The groups are shells around one centre, one inside the other: the same stretched ball of 8 dimensions in 10 sizes.
Known rows, each followed by its group:
[ -5  -1  14  -3  14  -2  25 -16   7   0  19   6 -26   3  20 -17 -26  16
 -12   1 -12 -21  17 -16   7  16 -18] : K_131
[ 10   1  16  -1  17  -8   5  -5   8  21   3  -7  -7   6  25  -7 -26  33
 -14  -5  -1 -12  21 -19  12  24  -9] : K_768
[ 23   2   0   7  19 -13  13   1 -12  11  11   1 -19 -10   8  -8   9   9
  17 -14  23  10   1 -41  -2  26   0] : K_985
[  8 -15   0   7   6   0  11 -17  -5  14  25  -6 -23 -11   6  -3  -9  12
   5 -12  16  -2  -7 -23 -20   6  12] : K_131
[ 33  -4   7 -12  -2  15   3   4 -10   5  43  19   0 -14   6  12 -15  14
   2   0  25  11  21 -17 -23   3 -11] : K_190
[ 14  -7  11   7  21 -11   9  -9  -9  27  -2 -13 -16  -3   9  -4  -4  26
   4 -15  17  -2   3 -34   0  19   9] : K_985
[  4   2  23   0   9   7  18 -11  -3  14  22 -12 -40  -5   2  13 -25  16
   4  -3   0   9  20  -7 -26  22   2] : K_131
[ 14   8  17  11  14 -10   4   6  -9  27  -4 -20 -22  -3   2  21 -18  31
  11  -9  14  16   6 -21  -8  33  15] : K_190
[ -7  23   8   9  22   1  33  -2  -6   2  27  -7 -45  -7  -4  13 -27  24
  10  -1 -13  10 -11 -11  -9  32   3] : K_470
[ -2  11  14  15  -5  -8  20  10 -18  -5   0  -6 -43  -6 -10  29 -25   9
  23   7   7  14  -4 -17 -11  28  11] : K_131
[ 33  -4  10   9 -19   6  -7  22 -32  12  16  -1 -12 -19 -21  53 -14  15
  30   0  46  37  -3 -19 -37   9  26] : K_920
[ 10  -1   3   4  -1   4  11  -4  -3  -1  35   3 -28 -12   6   7 -18   4
  10  -2   9  11   5 -13 -23  16   0] : K_969
[ 41 -32  24 -26 -15  20 -13  -8  -4  19  28  22  25  -4  20   4 -22  21
 -21   0  35 -14  51 -17 -17 -20 -18] : K_542
[ 11  -5  36 -15  -6  16  20  -7 -10   1  21  10 -30  -2   1  16 -30   8
  -2  10   6  -1  46  -6 -23   7 -18] : K_723
[ 27   1  -3   9   0 -11 -11   9   4  12  19  -4  -8  -8  21   5 -10  10
  10  -9  22  19  10 -21 -11  31   2] : K_768
[  7   5 -20  15   5 -11   6   0   7  -5  34   4 -18 -11  19  -8 -13   6
   9  -6   6   6 -20 -21  -4  25   2] : K_131
[ 14   2   8   2  23  -2  -1 -10  14  30  23 -17 -12  -2  25  -5 -22  34
 -11 -14   0   4  14 -12  -7  29   0] : K_920
[ 17   1  22   4  -1   5   5   6 -19  20   9 -13 -25  -9 -11  37 -22  24
  15  -2  22  23  11 -13 -28  18  17] : K_985
[ 31  -2  12   4 -13   5   0  18 -30   9  15   4 -12 -16 -16  42 -12  14
  25   0  40  28   4 -23 -28  10  15] : K_190
[ 19 -14  25 -15   4  16  16 -15 -10  14  27   9 -16  -6   4   3 -16  16
  -6  -3  16  -7  33 -17 -21  -2 -10] : K_190
[  6  -8  40  -4   8  -4  11 -10  -5  25 -14 -16 -27   7  10   7 -24  24
  -5  -3   6  -7  40 -17  -5  20  -3] : K_723
[ 14   5  12  -1 -12  18  22  13 -34  -7  32  16 -21 -17 -27  47 -28  20
  18  11  23  15 -10 -13 -27  -4  10] : K_542
[ 26   3  21  -4  16  -3   2   6  -8  28   0  -4   0   1  11  10 -17  38
  -3  -6  17   3  23 -25   4  21  -3] : K_190
[ -1  -2  22   2   4  -9   6  -9  12  12  -1 -10 -23   9  26  -4 -33  18
 -10   1  -7 -11  29 -10   4  28 -10] : K_283
[ 10 -25   2   6  -3 -10  -8 -14   8  20   5  -7   2   2  27 -12 -21  21
 -13  -9  16 -21   4 -23   3   3   6] : K_768
[ -4   5  15   6   5  -4  25  -1 -12   0   5   0 -32  -2  -2  13 -27  18
   6   5   1  -5   0 -19   0  18   1] : K_283
[ 10  10  23   1  -7  16  20  15 -32   4  17   4 -25 -12 -28  55 -36  32
  15  11  17  17  -4  -8 -24   6  15] : K_723
[ 13   1  -6  16 -13 -22 -15  14  10   0   4  -2  -5   0  28   6 -25   8
   6   2  13   7   3 -18   7  32   0] : K_723
[ -3   0  11   4   7   0  27 -12  -6  -1  21   0 -40  -6   3   1 -20   7
   6  -1  -1  -3   3 -17 -13  16  -2] : K_283
[ 11  17  31   1   0  15  22  18 -34  11  11  -5 -33 -11 -32  61 -35  35
  20   9  15  27   3  -7 -28  17  17] : K_920
[ 33  -9  26 -18   0  12   5   0 -13  13  20  16  -1  -5   8   9 -14  18
  -3   0  25   1  44 -22 -14   3 -17] : K_969
[  8   2  17  13   3 -18   1   8  -6  17 -16 -15 -21   3  10  15 -21  22
   9  -2  12   6  10 -23   3  32   9] : K_283
[ -7 -14  -5   9  -3  -5  14 -20  11  -5  29   1 -29  -5  21 -17 -22   0
  -4  -3  -3 -16  -4 -14  -9   9  -2] : K_470
[  2  -4  -1   7  17 -14   5 -17  21  12  17  -9 -18   3  37 -28 -18  14
 -11 -11  -7 -13  10 -19   7  29  -9] : K_768
[ 21  10  10   6  14  -5   2   7  -5  22  12 -11 -15  -6   8  15 -16  28
   8  -8  14  18   9 -19  -9  32   6] : K_969
[ 16   5  34  -9  35   0  21  -9 -10  34  -3 -10 -17   3   6   0 -14  42
  -8 -10   5  -6  31 -27   4  24  -8] : K_723
[ 27 -13  -1   0 -21  -7 -18   9   7  -2  19  14  10  -2  30   1 -23   4
  -3   4  24  -1  23 -18  -2  12 -12] : K_470
[-14  13  -1  18  17  -8  19  -7   8   9  19 -18 -34  -1  11   5 -36  31
  -2  -4 -17  -2 -22  -7   0  31  12] : K_723
[  4  -3   2   9 -12  -8   1   1   7  -4  18   1 -20  -2  19   6 -30   6
   3   4   5   1   7 -10  -7  21  -2] : K_768
[ 13  23  -5   4  29   5  26   1  -7   5  46   3 -28 -15   1   4 -11  23
  11  -9   1  19 -11 -19 -13  30  -2] : K_920
[ 17 -21   2   5 -14  -2  -2   4 -17  11   4   8  12  -5   2  18 -23  29
  -2   1  32 -15 -14 -28   2 -12  15] : K_542
[  2   7  16   9  -5  -2  14   9 -15   2   5  -4 -28  -4  -7  32 -33  21
  12   7   8   8  -1 -12 -10  19  10] : K_969
[ 35  -8   5  -7 -11   1 -11   6   3   1  31  16  -1  -8  24   0 -11  -1
   3  -1  26  12  35 -19 -16  16 -18] : K_131
[  9  15  -9  15  19 -24   9   3  12   0  14  -3 -26  -2  29 -20  -6   4
  10  -9  -1   8   3 -28  11  47 -11] : K_542
[ 34  -4  18  -1   2  -1   0   7 -19  19   8  -1 -15 -10   0  17  -1  10
  18  -8  34  22  26 -29 -22  20   2] : K_985
[ 23  -1  11   3  17  -8   5  -3  -6  22   9  -9 -20  -6  11  -2  -1  15
  10 -14  19  12  17 -30 -11  27   1] : K_768
[ 35  -1   4   3  -6  -7 -16  13   0  11  18   1  -3  -7  20  10 -10   7
  11  -5  28  23  25 -21 -15  28  -4] : K_985
[ 21  14   7  13  23 -25  -2   9   4  23  -7 -17 -18   1  25  -6  -3  19
  11 -14  11  17  17 -32  10  52  -2] : K_542
[ 47  -2  18 -21  15  20  11   2 -23  18  39  21   4 -16  -2   9   1  23
   4  -8  35  14  32 -30 -21   2 -15] : K_920
[ -2  -2  -8  20 -25  -3  -8   9   5  -3  25  -7 -16  -7   8  32 -48  17
   5   8   6   9 -21   4 -17  14  20] : K_920
[ 25  11  -3  11  -6  -9  -2  20 -10  -2  20   4 -17 -13   5  21 -10   3
  24   0  25  30   2 -22 -15  32   3] : K_985
[  8  -5  -5  15   5 -21   1   0   4   8   1  -5 -11   0  23 -10 -13  13
   3  -7  11  -6  -5 -29  11  25   3] : K_969
[  2  -7  -8   7  29 -19   4 -25  31  19  20 -11  -9   5  49 -48 -13  20
 -21 -18 -11 -24   6 -24  18  28 -13] : K_920
[  5  20   2  10  27  -9  24  -2  -3   6  22  -8 -41  -8   7  -3  -8  13
  15 -10  -3  16  -1 -23  -7  41  -2] : K_283
[ 35 -14   0 -10   3   5  -5  -6   4  10  39  17   7  -9  27 -15  -5   8
  -6  -9  25  -1  26 -25 -11   6 -17] : K_985
[  3  -5  18  -3  17  -1  11 -19  12  19  14  -9 -20   4  25 -13 -27  25
 -16  -6  -7 -15  25 -12  -1  19  -9] : K_768
[ -5   2   1  25 -15 -15  -7   7   8   4   5 -21 -30  -1  13  25 -39  12
  11   3   2  14  -9  -2 -13  33  20] : K_470
[ 25  -9   6 -11  25   3   8 -19   8  21  35   5  -4  -5  28 -27  -3  19
 -13 -16  10  -9  26 -26  -6  12 -17] : K_131
[ -2  -9 -11  21   1 -21  -4  -9  17  10   9 -15 -18   0  30 -12 -22  12
  -1  -9   2  -7 -13 -18   3  26  10] : K_969
[ 36   4  16 -10  11   9   5   6 -13  17  28   7  -8 -11   4  13  -8  20
   7  -7  25  19  28 -23 -19  18  -8] : K_969
[ 28   6  25  -7  12   3  24  10 -34   8   5  11 -23 -10 -14  19   0  14
  21  -2  29  15  22 -36 -11  17  -6] : K_470
[ -1   6 -20  21  15 -24  14  -1   2  -2  12  -1 -19  -5  18 -15 -10  14
   8  -9   3  -6 -31 -33  17  28   5] : K_542
[ -9  -2  10  12   6 -14  11  -8   8  11  -3 -14 -24   6  19  -2 -33  24
  -7  -1  -8 -15   0 -14   9  24   4] : K_969
[ 12  -9  12  -7  15   7  11 -17   5  19  28   0 -10  -3  18  -9 -22  27
 -15  -8   3 -12  18 -15  -8   7  -8] : K_283
[ 25  -3   3   1 -12   8   7  11 -21  -3  30  16 -11 -16  -8  27 -16   9
  16   3  30  15   0 -21 -23   3   4] : K_283
[  9  -9  21  -1  -3  -4  16   2 -20   5  -8   8 -11   1  -1  13 -23  23
   1   5  18 -15   9 -28   8   3  -1] : K_470
[  3 -29  22  -3  14 -15   5 -28  12  28 -17 -10  -6  14  36 -34 -16  23
 -25 -12   5 -41  31 -30  19   7 -10] : K_542
[ 21  -4  10  -4  24  -7   1 -15  17  24  22  -8 -14   0  35 -27  -6  14
  -8 -16   5   0  34 -22  -5  31 -16] : K_131
[ 34 -18  25 -10 -15   5 -10   9 -16  17   2  10  12  -2   6  23 -21  23
  -3   3  37  -1  33 -23  -9  -3  -3] : K_190
[ 28   8  18  -3  18  -6  -4   9  -1  29   4  -7   2   1  18   8 -18  38
  -4  -8  14   8  26 -23   5  30  -5] : K_470
[ -1  11  -1  24  25 -22   8  -2   2  25  -3 -28 -27  -2  12   3 -16  33
   8 -15   0   7 -21 -24   5  40  21] : K_470
[ -7   2  -5  26  -7  -6  15   3 -18   1  15 -14 -40 -15 -17  33 -24  14
  25  -2  13  16 -41 -15 -23  16  35] : K_723
[ 33 -26  11 -22   3  12   2 -17   1  12  36  24  13  -6  26 -23  -7  12
 -18  -7  25 -20  38 -28  -6 -11 -25] : K_920
[  9   8  36  -2  16   6  28   4 -31  21  -6  -8 -29  -4 -22  34 -23  39
   9   0  12   6  11 -22  -9  14  10] : K_723
[ 22   4   4  -3   7  -2   4   6   0   6  22  11   2  -3  18   1 -20  23
  -4  -1  12  -1  13 -22   5  17 -13] : K_985
[ 14   0  17  -3  11  10  12  -8  -4  16  30  -6 -26  -8   3  11 -21  21
   2  -6   7  10  17 -10 -25  16   1] : K_283
[  6   1  -8  19   1 -20 -12   3  18  13   9 -16 -11   1  31  -1 -27  19
  -1  -6   3   4  -4 -13   3  35   7] : K_190
[ 15   9  24   0  -1   1  13  15 -21   7   1   2 -20  -3  -8  33 -27  25
  11   7  15  12  15 -17  -7  20   2] : K_768
[ 15 -14  10  -2 -19  13   5   2 -16   1  26  12  -8 -10  -5  28 -31  16
   3   7  23   0   3 -11 -22  -8   6] : K_190
[ 17  12  25  -9   0  23  35  11 -40  -4  30  17 -33 -17 -34  46 -21  20
  21  10  20  20   6 -16 -31   2   2] : K_542

New rows. What belongs after each?
[ 14 -22  20 -17   0  16  18 -25  -1   3  37  15 -20  -6  14 -13 -16   3
 -11  -1  10 -16  36 -15 -23  -7 -19] : K_542
[ 12  -9  30 -16   5   9   9 -12   6  13  17   6 -10   5  22  -4 -31  23
 -19   3   0 -16  46  -9  -3   9 -22] : K_283
[  0 -17   6   5  21 -10  14 -24   4  24   2 -10 -10   3  22 -23 -16  31
 -16 -14   3 -30  -3 -30  13   6   3] : K_723
[ 27  -1  35 -21  -3  21  10   5 -15  11  24  16  -4  -3   0  27 -33  29
  -8   9  16   2  45  -8 -16   2 -17] : K_131
[ 25  -6 -15  19 -17 -17 -25  18   3   7  12  -2   9  -7  21  16 -20  15
  10  -3  30  14 -12 -21  -2  21  14] : K_470
[ -3   6  23  16  10 -17  11   2  -8  22 -21 -26 -34   4   1  20 -26  28
  10  -4   4   6   3 -19   1  35  17] : K_470
[ 18   0  18 -12   8  11  20  -5 -10   3  31  14 -19  -7   4   4 -16  13
   0   1  10   1  27 -18 -14   9 -16] : K_969
[ 19  -4  18 -14   8  14  25  -9 -14   0  35  18 -23 -10   1   0 -10   6
   3   0  14   0  28 -22 -19   4 -18] : K_985
[ 10  -9  16  -5   1  -4  10  -5  -2   5   7   9  -8   3  17  -5 -23  17
  -8   2   8 -17  22 -23   7   9 -13] : K_969
[-15   5  -5  23  24 -32   8 -12  24  15  -9 -23 -22  11  38 -27 -25  27
 -11 -11 -19 -21 -13 -22  30  42   2] : K_542
[ 12   1   3   9  14 -19   0   1   7  17   0  -8  -6   3  26  -9 -16  25
  -3  -8   7  -5   6 -27  15  30  -2] : K_768
[  4   9  14  12   3  -8   6   3   1  10   9 -16 -35  -2   9  17 -27  14
  11  -1   1  17  11  -9 -14  37   6] : K_283
[ -2   5  19   2  -5   0  14   1   0  -3  14   1 -29   1   9  16 -39  15
  -1  10  -5  -1  18  -4  -7  21  -7] : K_985
[ 29  15  28 -12  22  17  22   2 -21  18  33   2 -30 -14 -11  22  -9  22
  13  -6  15  28  31 -17 -30  24  -7] : K_131
[  9  11 -10  24   6 -19   2  14  -6   8   6 -13 -21  -8   5  16 -14  18
  21  -7  15  19 -25 -25  -2  36  19] : K_283
[  9  11  22  -4  12  12  31   2 -24   5  22   6 -32 -10 -16  24 -20  24
  11   3   8   9   7 -18 -17  13  -1] : K_283
[-14  -1   7  16   3  -3  24 -12  -6   3  15 -13 -46  -6  -3  13 -28  13
   9  -1  -3  -1 -16 -10 -17  17  16] : K_131
[ 25  -4  22  -6   3  -2  10   1 -14   7   8   6 -23  -5   6   4  -3   1
  13  -3  23  10  37 -29 -13  20 -12] : K_985
[  8   0   9   1  11   1  13   0  -9  15  12   1  -2  -2   4  12 -30  42
  -8  -1   8 -12  -8 -20   6   6   5] : K_723
[ 22  16  28   3  12   9  14  14 -31  26   8 -15 -29 -12 -25  50 -19  36
  22  -4  23  35   7 -16 -29  26  20] : K_542
[ 16  13  12  11  21 -15  11   8 -11  20  -5 -13 -23  -3   4  10  -8  26
  14 -10  13  14   4 -30   2  38   7] : K_283
[ 12 -26  20  -2  -6   2   0 -15  -3  22   6  -6  -8   0  13   3 -23  20
  -9  -5  18 -15  19 -17 -13  -3   5] : K_985
[ 12   2 -17  26 -23 -14  -7  25 -16  -8  12   2 -10 -14  -5  36 -23  11
  26   4  30  20 -38 -21 -10  16  27] : K_542
[ 24   5  -8   9   1 -13 -21   9  20  13  25  -6   2  -2  36  -1 -22  17
  -2  -7  11  15  13 -12  -3  37  -5] : K_542
[ 18 -11   4 -12   8   8  12 -15   5   1  41  18  -7  -6  23 -19 -14   9
 -12  -4   8 -13  23 -20  -7   3 -22] : K_131
[ 21 -14   7 -10   3   4  11  -8  -7   3  26  20   0  -6  15 -10 -12  13
  -7  -2  19 -15  17 -28  -1  -3 -15] : K_985
[ 14  13  10   1   9  10  14   0  -4   6  42  -3 -35 -13   0  18 -21  12
  12  -3   4  26  12  -6 -32  28  -1] : K_131
[ 30 -14   8  -9   8   0   0 -10   2  13  25  10  -3  -5  25 -18  -2   7
  -4 -11  22  -3  31 -29  -8  11 -16] : K_768
[ 27   5  30 -14  18   8  16   2 -16  20  12   5 -13  -4   1  11 -13  28
   0  -3  16   6  36 -24  -8  17 -13] : K_969
[ 15  -6  26  -9  10   6  18  -4 -17  18   5   5  -8  -1   0  11 -22  34
  -6  -1  14 -11  18 -24   0   3  -4] : K_283
[ 10   9 -17  23  16 -24   0   1   9  10  16 -15 -23  -8  23 -10  -4  10
  15 -15   8  15 -18 -27   0  43  10] : K_985
[ 43 -10  35 -24   7  12  -1   3 -15  27  10  13  13  -1  10  10 -13  31
 -10  -3  31  -1  55 -26  -7   3 -19] : K_470
[ 13   0   5   6  -1  -7  10   1  -6  -3  18   5 -26  -7   9   3 -11   0
  13  -1  14   8  10 -23 -11  22  -5] : K_969
[-10  -6 -11  37  -7 -33 -13   1  14  15 -14 -32 -21   3  24   6 -31  20
   7  -7   4   0 -29 -16   7  35  31] : K_920
[ 17  -7  11  -1  14  -3  -4 -14  17  24  21 -11 -13   0  31 -14 -18  19
 -10 -12   4   0  29 -13 -10  26  -8] : K_985
[ 14 -26   7  -7  -9   7  -1 -19   8   7  32   8  -6  -4  25 -12 -22   6
 -13  -3  14 -15  23 -13 -17  -4  -9] : K_985
[ 23  16  25 -10  42  -4  24  -8  -1  21  14  -3 -29  -1  18 -19   3  18
   2 -14   1   9  44 -31   0  42 -25] : K_920
[ 24  -2   4  21 -20 -15 -12  26 -23  10  -9  -9 -14 -10  -8  42 -13  10
  32  -1  41  31  -8 -26 -17  24  27] : K_542
[ 15  16  -4  18  14 -13  13   8 -10   4  20  -9 -39 -14   1   9   0   3
  30 -10  14  32  -8 -27 -17  43   9] : K_985
[ 40 -21  13  -9 -14  -4 -16   8  -8  13   4  16  20  -2  20   3 -10  14
  -3  -1  40  -4  34 -32   0   1 -11] : K_470
[ 18  16  18  -6   6  17  20  10 -19   4  35   8 -25 -13 -13  35 -27  25
  11   5  10  22  11  -8 -25  17  -2] : K_985
[ 17   8 -17  31   2 -26  -3  20 -16   9  -1 -13 -18 -13  -1  20  -1  13
  33 -11  31  27 -36 -36  -4  35  29] : K_542
[  6 -21  10  -2  13 -15  -3 -25  26  21   4  -8  -4  11  48 -39 -20  18
 -26 -11  -3 -32  31 -22  15  17 -17] : K_985
[ 11  -9  25  -3   7  -2   5 -16   9  18  12 -11 -30   2  23  -8 -18   7
  -4  -7   4   0  42 -12 -16  25 -10] : K_723
[  7  -7  -1   9 -12   0   8   1  -9  -4  24   6 -20 -10   2  15 -24   8
   9   3  15   3  -8 -15 -16   6   8] : K_969
[  6  10  18  16  14 -17  11  10 -15  22 -19 -21 -26   0  -2  23 -19  32
  14  -5  11  10  -4 -26   4  34  18] : K_131
[  8 -13  16  10 -22  -5 -13   4  -1  15  -1 -14 -13   0   9  30 -38  20
   2   3  17   5  10  -5 -17  13  17] : K_985
[ 25 -22   1   0 -12  -7 -19  -3  10  14  15   4  12   0  32  -7 -19  14
 -10  -4  24  -9  21 -20  -2   6  -5] : K_969
[  6  22  16   7  18  -6  30   7 -18   0  10  -3 -46  -8  -8  15 -11  11
  23  -1   4  20   6 -24 -10  38  -2] : K_985
[  5  -1  -5  21  -1 -14   9   3 -12   4   8  -9 -29 -10  -1  13 -11   8
  21  -6  18  12 -22 -27 -11  22  20] : K_768
[ 42 -12  22 -15  -3  11 -11  10 -15  27  12  11  26  -4   8  23 -22  40
 -10  -1  36   0  30 -22  -6  -4  -4] : K_542
[ 21  -4  17 -18  12  11  17 -11   0   5  35  19  -9  -4  18 -13 -16  15
 -12  -1   6 -10  36 -19  -6   8 -27] : K_985
[ -3  14  37  -2  15   3  30   0 -16  14  -4 -10 -37   3 -10  27 -35  36
   2   6  -6   0  18 -11  -3  24   1] : K_470
[ 25   4   5  14   5 -12 -11  16 -10  27  -1 -15  -2  -6   5  26 -16  34
  12  -9  27  20  -5 -25  -5  27  20] : K_470
[  2  -9  23  -8  13   5  18 -21   7  14  19  -2 -25   2  19 -12 -26  19
 -15  -3  -5 -17  31 -12  -7  12 -14] : K_283
[ 23 -25  20  -5 -20   1 -16  -2   0  17   5   1   4   1  20  11 -27  16
  -8   1  27  -6  34 -14 -13   1  -1] : K_283
[ 13  -6  -5  21 -10 -11  -4  10 -15  11   6 -12 -16 -12  -5  29 -16  16
  21  -6  29  17 -24 -22 -17  15  30] : K_190
[ 31  -6  30 -21 -10  15 -10   6   3  14  23  14  13   3  21  18 -39  30
 -19   8  15  -2  54  -4  -8   6 -22] : K_542
[ 18   7  42 -21  17  17  32  -9 -16   9  22   9 -38  -4  -4   8 -14  12
   3   2   5   7  55 -16 -22  18 -24] : K_920
[ 24  -1  -7   4 -12  -8 -14  10  12  -4  29  11   1  -5  31  -1 -21   3
   2   1  15  10  17 -15  -4  25 -13] : K_920
[  9 -15   4   2 -13   1   5  -8  -2  -3  25   7 -18  -7  12   2 -21   1
   2   1  15  -4   9 -15 -17   4  -2] : K_768
[ -9  -8  -4  10  14 -10  11 -24  22  10  23 -11 -24   1  32 -26 -25  16
 -14  -9 -13 -19  -3 -13   2  20  -2] : K_985
[ 26 -18  28 -22  -8  23   0 -13   2  14  39  11  -5  -5  16   7 -29  14
 -15   2  15  -3  53  -2 -31  -4 -18] : K_542
[ 40 -20   5 -10 -22  12  -8   5 -14   0  37  24   5 -15   7  14  -9  -1
   8   1  42  11  25 -22 -28  -7  -7] : K_723
[ -4  -2  15   9   1  -2  20   0 -18  10  -1  -7 -24  -3 -10  26 -31  31
   5   3   8  -7 -14 -17  -4   7  18] : K_985
